There are 8 hidden switches. A switch that is on adds its own fixed numbers to the row, and there is some noise. The rows also spread widely along 13 directions, which tell nothing about the answers.
Some rows, each with its switches (1 for on, 0 for off) after it:
[-18  -2  -1 -33  14   2  26 -19 -12   5 -14  18  -4 -22  11  45 -16 -33
  -8  -4  18] -> 1 1 0 0 0 0 1 1
[-18 -46  -1 -24  -4 -25  -1   4 -11  26 -27  32 -33   2  31   5  10  19
 -24  16 -11] -> 1 0 0 0 1 1 0 0
[-41 -24 -19 -70 -18 -20  43  13  -1 -10 -25 -13   3  20   8 -19  -6  24
  -1  25 -23] -> 1 1 1 0 1 1 0 1
[ 24  25 -18 -14 -22  34  -8  22  14  27   3  16  16  -4  -2  -4 -16 -33
 -12  22  20] -> 0 0 0 0 0 0 1 1
[ 21  -7 -11 -13 -16  -9   8   4 -30  24  -2 -14  31  19  12 -45 -12 -10
  -9  31 -10] -> 0 1 1 1 1 0 0 1
[-19 -12 -22 -54   0 -13  26  -3   1  27 -21  16 -15   3 -11  18 -28  10
 -11  32 -29] -> 0 1 0 1 1 0 1 0
[-12   9 -24 -34 -28 -24  10 -11 -36   3   7   4  -1  24  -4  39 -12  14
  31  13 -28] -> 0 0 1 1 1 0 0 1
[ 19  21 -17 -30 -46  23   7  19 -23  31 -15  13   0  16   9  -1 -27 -16
 -13  24  28] -> 0 0 1 0 1 0 1 1
[  1  10  34 -10 -23 -16  21  36 -23  17 -24 -37   6  -8   8 -21   5   3
   8   9   9] -> 0 0 0 0 1 1 1 1
[ -5 -28  10   8 -15  -5  16 -22 -14  41  20   1  15  36  16   4  10   7
  11   2  -5] -> 1 0 0 1 0 0 0 0
[-20   8  10  -5 -46 -22  -4  26  13   4  -8 -34  -1  25   9  -9  32  15
  28   7 -23] -> 1 1 0 0 0 0 0 0
[ 20  25  -2  -2  16  -2  21   3   6  23   2  10  -6  -2  -4   7 -21 -32
  19  24 -30] -> 1 1 0 1 0 0 1 1
[ 17 -19 -17  -8  34  -3  13  28 -16  31  12  23   0 -11  -7 -17   3  12
  -5  38 -16] -> 0 0 0 1 1 0 1 1
[-28  12 -17 -43 -49   0  10  28   6  -6  -8   1   0  18   8  24  22   1
  17   2  -5] -> 0 1 1 0 1 0 0 1
[ 17 -12 -17   1 -17   0 -11   2 -40  37  24  12  -5  16  10   8   4  16
   4  27  -1] -> 0 1 0 1 0 0 0 1
[  4  15  27   5 -43 -11  21   4   6   4 -12 -35  -3  33  25 -27   1 -13
  18   4 -21] -> 1 1 0 0 0 1 0 1
[  9   8  13  -1 -15  -9   4 -19  11   5 -10 -26   7   4   6 -48 -29 -37
 -16   5 -35] -> 0 1 0 0 1 0 1 0
[ 14   3 -23   0  22  10  25 -13  16   4  -4  11 -22  15  34  -6 -17   0
 -10  44 -16] -> 0 1 1 1 0 1 0 0
[ 21  15 -22  -5  27  11   7   2 -33  -2  15 -12   9 -17 -11 -11 -31   3
   4  35   9] -> 1 0 0 0 0 0 0 1
[-19 -24 -18 -52 -31  12  11  -6 -10  33   5  29  13  12   4  24 -15  -4
  -8  11   7] -> 1 0 0 1 0 1 0 1
[ 13   0   5  -1   2  -3 -12  16 -18  12  -8  -3  -3 -27  24 -15   4 -22
 -22  18  11] -> 0 1 0 0 1 0 1 1
[  0 -12  -8 -40 -15 -22  10  35 -15  28 -34   4 -28   1   3  -2 -13  28
 -11  41 -23] -> 0 1 0 1 0 1 0 1
[  0  18 -22 -14 -21  -4  -6  -1   3  -5   7   0 -14  12  13  -8 -14   2
  15  36 -25] -> 1 0 0 0 1 1 1 0
[ -6   5  -4 -16  -1   8   1 -22  -4 -13  21 -15  26 -17  -6 -12 -16 -37
  -6  -6 -15] -> 0 1 0 0 1 0 0 1
[ 17  11  32  19 -21  -2  -2 -32   2  29  11 -31  10   0  31  -4 -24 -33
  -8  10  -6] -> 0 0 0 1 0 1 1 1
[  8  30   7   7 -46  14  25 -10  -4  -2  12 -19  -6  40  24   9  -7  -7
  27   7  -4] -> 0 0 0 1 0 1 0 1

New rows. What belongs after each?
[-17   7 -18 -38 -18   4 -14   0  21   6  -8  -7  18 -16  -1   3 -13 -20
 -18  16   1] -> 0 1 0 0 0 0 1 0
[-18  14  -8 -44 -48 -23  10  -5  20   4 -38   8   1  23   7   8 -11 -30
   1   2 -28] -> 0 1 0 0 1 0 1 0
[ 16  30 -31 -37 -27   1   0  27 -40   9 -18 -16  10   0  -6  -9 -31   1
   2  41  17] -> 0 1 1 0 0 0 1 1
[-28   1 -16 -15  14   0  -5  -4  -4 -25  26 -25  21 -25   2  15  15  12
  17  13   1] -> 0 1 0 0 0 1 0 0
[-38  -9 -25 -47 -31  14  19   4   8  -4  14  -2 -10  19 -16  -1  -4  19
   9  10 -25] -> 1 1 0 0 1 0 0 0
[ 12  10 -21 -11 -27  -3 -10  -5  34  16  -2  21  28  23  24 -19   2 -43
   1  25 -24] -> 0 1 0 1 0 1 1 0
[-13  -7 -36 -33  42  19  30  20   5 -10   7   9   7 -17 -15 -10  -4  16
   3  30  -4] -> 0 1 1 0 0 1 0 0
[ -2  34   0 -14  -3   6   6  32  32  13 -11 -29   9 -17 -25   2  -6  -5
  11  22 -12] -> 0 1 0 0 0 0 0 0
[ 10  24  27  -1 -12  -3  15  11 -22  28   6 -33  24 -17  -8   3 -13 -23
  25   5  -2] -> 0 1 0 1 0 1 1 1
[ -6 -14 -24 -22 -12   2 -11 -15 -16  13  13 -12   7   3   6 -15 -19  17
 -20  34   0] -> 0 0 0 0 1 0 1 0
[ 11   6  17  14  13 -18  14 -35  13   7 -13  12   0   0  21   7 -14 -43
   3  -6 -28] -> 0 0 0 0 1 1 0 0
[  1  22 -25  -1  20 -23  24  13 -13 -42  12 -21 -20  10  18  -5   8  29
  38  48 -37] -> 0 1 0 1 0 1 1 1
[ -6   0 -19 -34  -3  30   8 -11 -17  15  22   1 -20 -20 -12  22 -44   8
 -14  25  -7] -> 0 1 0 1 0 1 0 1
[-12 -12  -9 -25  -6  -6  15 -10  -5   5 -11 -13  19   4  40  -1   3 -13
 -22  23  22] -> 0 1 1 0 1 0 1 1
[ 22   8   9   0 -44  23 -11 -10 -24  30  -6  25 -13   5  14  -2 -29 -38
 -13 -12  14] -> 0 0 0 0 0 1 1 0
[ 24  36  26  16 -15  -4   7  -4  -4  31 -19 -11 -13  -5  17  13 -25 -28
   8  15   2] -> 0 0 0 0 1 1 1 0
[-17   3 -12 -17   4 -22  39 -15   6 -11  -8   0  20  27  26  12  12  -2
  26  16 -10] -> 0 0 1 0 1 1 1 0
[ -7  11 -18 -39 -63 -12 -15  17 -39  11   7  -9   0  15 -17   0 -13  11
  20   7 -21] -> 0 0 1 0 1 0 1 1
[  0  33 -18 -20 -10 -20  11  -1  13 -15 -23   4   5   9  26  32   1 -31
  15  27 -15] -> 0 1 0 1 1 0 0 1
[ 10  -9  -9 -17  -5  30  11  24 -14  23   2  20  -4  -6   1 -13  -4  -8
 -23   9  16] -> 0 0 1 0 1 0 0 1
[ 10  13  -4  -6 -13 -10   3  25  -9  10  -2  18  -9   6 -11  10   5  -3
  29   3 -27] -> 0 0 0 0 0 1 0 1
[ 19  13 -28 -10 -17 -23 -24 -12 -12  -6   7 -15  11  14  -3 -24 -25  -1
   4  34 -39] -> 0 0 0 0 0 0 0 1
[-12  17 -18 -43  12  -5  56   1  18 -20 -25 -27  10  12   5 -14 -27   3
  -5  36 -12] -> 0 0 1 0 1 0 1 1
[ 17  13   0  -5 -32  25   8  13  15  36  -1  -4  -1  15  37 -11  -2 -14
 -16  40  24] -> 0 1 0 0 1 1 1 1
[-17  -8  -1 -23 -19  -1  57   6 -10 -14 -18   3 -12  39  25   6  14  10
  14  -1   1] -> 0 1 0 0 0 1 0 1
[ -8   8  -6 -52 -69  -5  18  15 -22  30 -30   9   6  31   5  17 -12  -9
   8  10   7] -> 0 1 0 0 1 1 0 1
[ -1  10  -3 -15 -30 -17  -5  28 -37  -4  -9 -22 -13   5   3  -4   3  20
  14  12  -5] -> 0 0 1 0 0 0 1 1
[-12 -13  -3 -16  42  -3  21  -3 -35   6  16 -19  -6 -33  -7  10 -10  21
   0  25   4] -> 1 1 0 0 1 0 0 1
[  3   7   7 -29 -23 -25  13  -9   1  40 -38 -13  34  11  16  19 -17 -22
 -11  20  19] -> 0 0 0 0 0 0 1 1
[ 11  22  21   5 -42  18   3  17  -3  46   9 -13   2   5   7   1  -6 -11
   8  13   9] -> 0 0 0 1 1 1 1 0
[  8   8  35  15   4 -32  12  10   4  19  -7 -24  14  -6  12  -8  19 -20
  22   4 -28] -> 0 1 0 0 1 1 0 1
[ 19   5 -35 -23 -30 -27 -26   8 -21   9  -7  27   8  17  13 -19  -4 -24
   4  26 -31] -> 0 1 1 0 1 0 1 1
[  4  27  21  -8 -29 -49  19  13  21  31 -40 -24  -8  28  29  20   1  -5
  21  37 -26] -> 1 0 0 1 1 0 1 1
[  0 -20   8  -4 -46   5 -10  13 -49  17   9 -11 -32  11  24 -15   3  21
 -17  10   1] -> 0 1 0 1 1 0 0 1
[ 11  16  -3 -13 -16   3 -16  17  -8 -12   0 -12 -20 -22   0 -36 -28 -22
 -16  14 -38] -> 0 0 1 1 1 0 1 1
[ -3   1  13 -11  -6 -27  17  10   3  -7 -21 -14  -3   2   3 -24   2 -19
   5  -4 -38] -> 0 1 0 0 0 0 1 1
[-19   4  10  -2  39  -5  32  17   7 -21   0 -25 -25 -31   3  -7   8  16
  12  19 -22] -> 0 1 0 0 1 1 1 0
[-14 -30  -8 -32   9  -1  17 -16   0  36   8  11   2  -3  21  10 -10   1
 -17  33   2] -> 1 1 0 0 1 1 1 1
[ 18  21  15   7  -4  13   1  30  12  30   8 -10  -3 -17 -16 -14  -4 -22
   7   7 -16] -> 0 1 0 0 0 0 1 1
[-16 -24  -9 -14 -15 -12   8 -23  14  -5 -10  21 -17  23  39  -2   6  -4
 -13   3 -25] -> 0 0 1 0 1 1 0 0
[ -2 -10  -9   1 -19  11   6 -25 -29  -1   6 -22 -14  23  36  -1 -14  25
 -20  25  18] -> 0 0 0 1 0 0 0 0
[-10  15 -30 -27  -5   3  23 -13   2  -9 -16   0   2  14  49  28  -9   6
  -7  53  29] -> 0 0 0 1 1 1 1 0
[ 16  12 -39 -27  22 -20  -5   9 -14 -11 -20   4  16 -14   9 -17 -15 -15
 -11  45 -10] -> 0 1 1 0 1 0 0 1
[  8  -9  -5   0 -10 -12  -5  10  11  14   4  25 -24  16  25  -7  12  -5
   9  18 -31] -> 1 0 0 0 0 1 1 1
[ -7  -1   3 -14 -35   1 -10  30   4  33  11   6  -5   5  -8  17  20   1
  13   2 -20] -> 0 1 0 1 0 0 0 1
[  5   3 -22 -15  -7   2 -10 -33 -26  -6   8   8   6  -8  16   2 -33 -21
 -12  20  -6] -> 0 0 0 1 1 1 0 0
[  8  -9 -33 -25 -30  10 -16  16 -17  16  13  11   6  18  -8 -42 -19   7
  -8  34 -18] -> 1 0 0 1 0 0 1 0
[ -9   1   2 -13  29  16  45 -17  36   8  18 -22  44  -5   5  -8  -7 -33
  -2  12  -7] -> 0 1 1 1 0 0 1 1
[ -8 -19   9 -15 -38 -20  19  14   0  34 -24  17  -1  36  26  -4  25  -1
   6   6 -15] -> 0 1 0 1 1 1 0 0
[ -7   2 -14 -17  26  37  41  -4  -8   3   2  26  16 -10   7  13  -3 -35
  -2  -2  35] -> 1 1 1 0 1 0 0 0
[  6  39   2 -19 -31  -9   1   9   6  24  -7  -7  36   1 -10  35  -5 -29
  33   7   2] -> 0 0 0 0 0 1 0 1
[ 13  12 -19 -10  17  13  -4  15 -22   7  13  11  -1 -29   3  12  -8 -13
  -3  29   9] -> 0 1 0 1 0 0 1 1
[ -3  13 -17 -26 -37   3 -11  14 -31   8  17 -19  26   4 -16  -2  -5   0
  19   7  -1] -> 0 1 1 0 0 0 0 1
[ -5 -13  -2   1 -33   3   2   2 -22   8   8  21  -1  27  14  -2  24  -3
   9 -16   1] -> 0 0 0 0 1 0 0 0
[ 31  36  36  27 -25   0  11   0 -22  24   2 -27  12   3   4  -9 -17 -39
  18  -7  -2] -> 0 0 0 1 0 0 1 1
[-21  12  -9 -30   3 -12  16  27  25 -22  14 -30  29 -11 -23 -27   8   0
  20  19 -46] -> 0 0 0 1 1 0 1 1
[ 17   1   1  14  18 -28  -3 -31 -12  28  15 -19 -12   3  15   9 -21   4
   6  33 -33] -> 0 1 1 0 0 0 1 1
[-11  -5 -19 -25  -1  -8  21 -14 -17 -17   7 -35  10  11  26 -17 -17  20
 -12  42  -4] -> 0 0 1 1 1 0 1 1
[-23   7   7 -12 -12  12  39  10   2 -30 -16 -38 -14  12  39  -5  12  11
  -4  13  24] -> 1 1 0 0 0 0 0 1
[ 12   3 -16  -7 -47  -7 -11  21 -17  20  15   1 -10  34   5 -19   5  10
  15  25 -31] -> 0 1 0 1 0 0 1 1
[ 42  32 -13  -2   4  -5   8  23 -25   6 -29   7  20  -4  10 -23 -14 -40
   1  29  17] -> 0 1 0 0 0 0 1 1
[ 18  20 -16 -11  10   1   3  -6 -38  16   3  -8 -14 -13  -1  27 -35  10
   1  35   8] -> 0 0 1 0 1 0 0 1
[ 27  14 -28  -9  12  -3  11   6   5 -11 -17  15   0   9  26 -24 -16 -22
 -15  40 -18] -> 0 0 1 1 1 0 0 1
[ -8  24  -8 -37  -6   2  14  13  12  20  -8 -36  17 -13  -9   9 -24  -1
   2  42   8] -> 1 1 0 0 0 0 1 1
[ 14  27   9  -4 -17 -14  -2  16 -24  18 -40   9 -11 -12  25  24  -1 -28
   7   9  16] -> 0 1 1 0 1 1 0 0
[ -4 -23 -16 -18 -17 -40  14   3 -34  -2 -14   6 -10  34  47  -6  18  29
   6  39 -15] -> 0 0 0 1 1 1 1 1
[  0  -5  -7   4 -42   4 -23   1 -25  14   7  -1 -11  18  33  11  12  13
  -5  10  13] -> 0 0 1 1 0 0 0 0
[-24 -24 -12 -51 -30   5  27   0  24  10 -23  34  19  21  30   5   7 -27
 -22  -5  11] -> 0 0 1 0 0 1 1 1
[ 17   6  16  11  -1  -7  -3 -29  -3  44  10 -11  -5  -5  18  27 -26 -13
 -10  23  -7] -> 0 0 0 1 0 0 1 1
[  1  -6   1 -25  11  12  37  28   0  39 -24  35 -17  -7  15  27   6 -15
 -15  20  18] -> 0 1 0 1 1 0 1 1
[ 13  10  10 -17  14  -5  20  16 -15  20 -23  24  19 -29   4  10  -4 -49
   1   2   4] -> 0 1 0 1 1 1 0 1
[ -6  11 -12 -16 -12  -5 -14   5  17 -39 -14   1  23 -16  17 -33   2 -44
  -8  -2 -12] -> 0 0 0 0 0 1 1 0
[-13   7   7  -1  11  -2  16   6  23   5  13 -59  16  -7   2 -19  -4  22
   3  32 -15] -> 0 0 1 1 0 0 1 0
[  8   1 -14  -8 -18   3   0 -11 -47  -3   6  10 -36   6  11  -7 -29  13
   0  17 -10] -> 0 0 0 0 1 1 1 0
[-17 -12 -33 -26 -14   4 -15  -8 -28  -1  25  37  -9  -6  15  33   5   4
   6  13  -4] -> 0 0 0 1 1 1 1 0
[-23 -43  14 -18  15 -20  44   9 -35  32  -3   0 -18   7  -6   6   9  44
   5   6 -14] -> 0 0 0 1 1 0 1 0
[-24 -14 -27 -30 -13   0   6  -8  29  23  22  -5  10  24  28  24   8  22
   0  46  -4] -> 1 0 1 1 0 0 1 1
[ -5   5 -22 -31  -2 -18  18  19  -1  13 -11  12  -4  12 -29   4 -11  16
  22  18 -33] -> 0 0 0 0 0 0 1 0
[-24 -17  -8 -31  10  -8  16  -5  -5  -2 -14  25 -27 -13  -2  19  -7  -9
  -6 -12 -23] -> 0 1 1 0 0 0 1 0
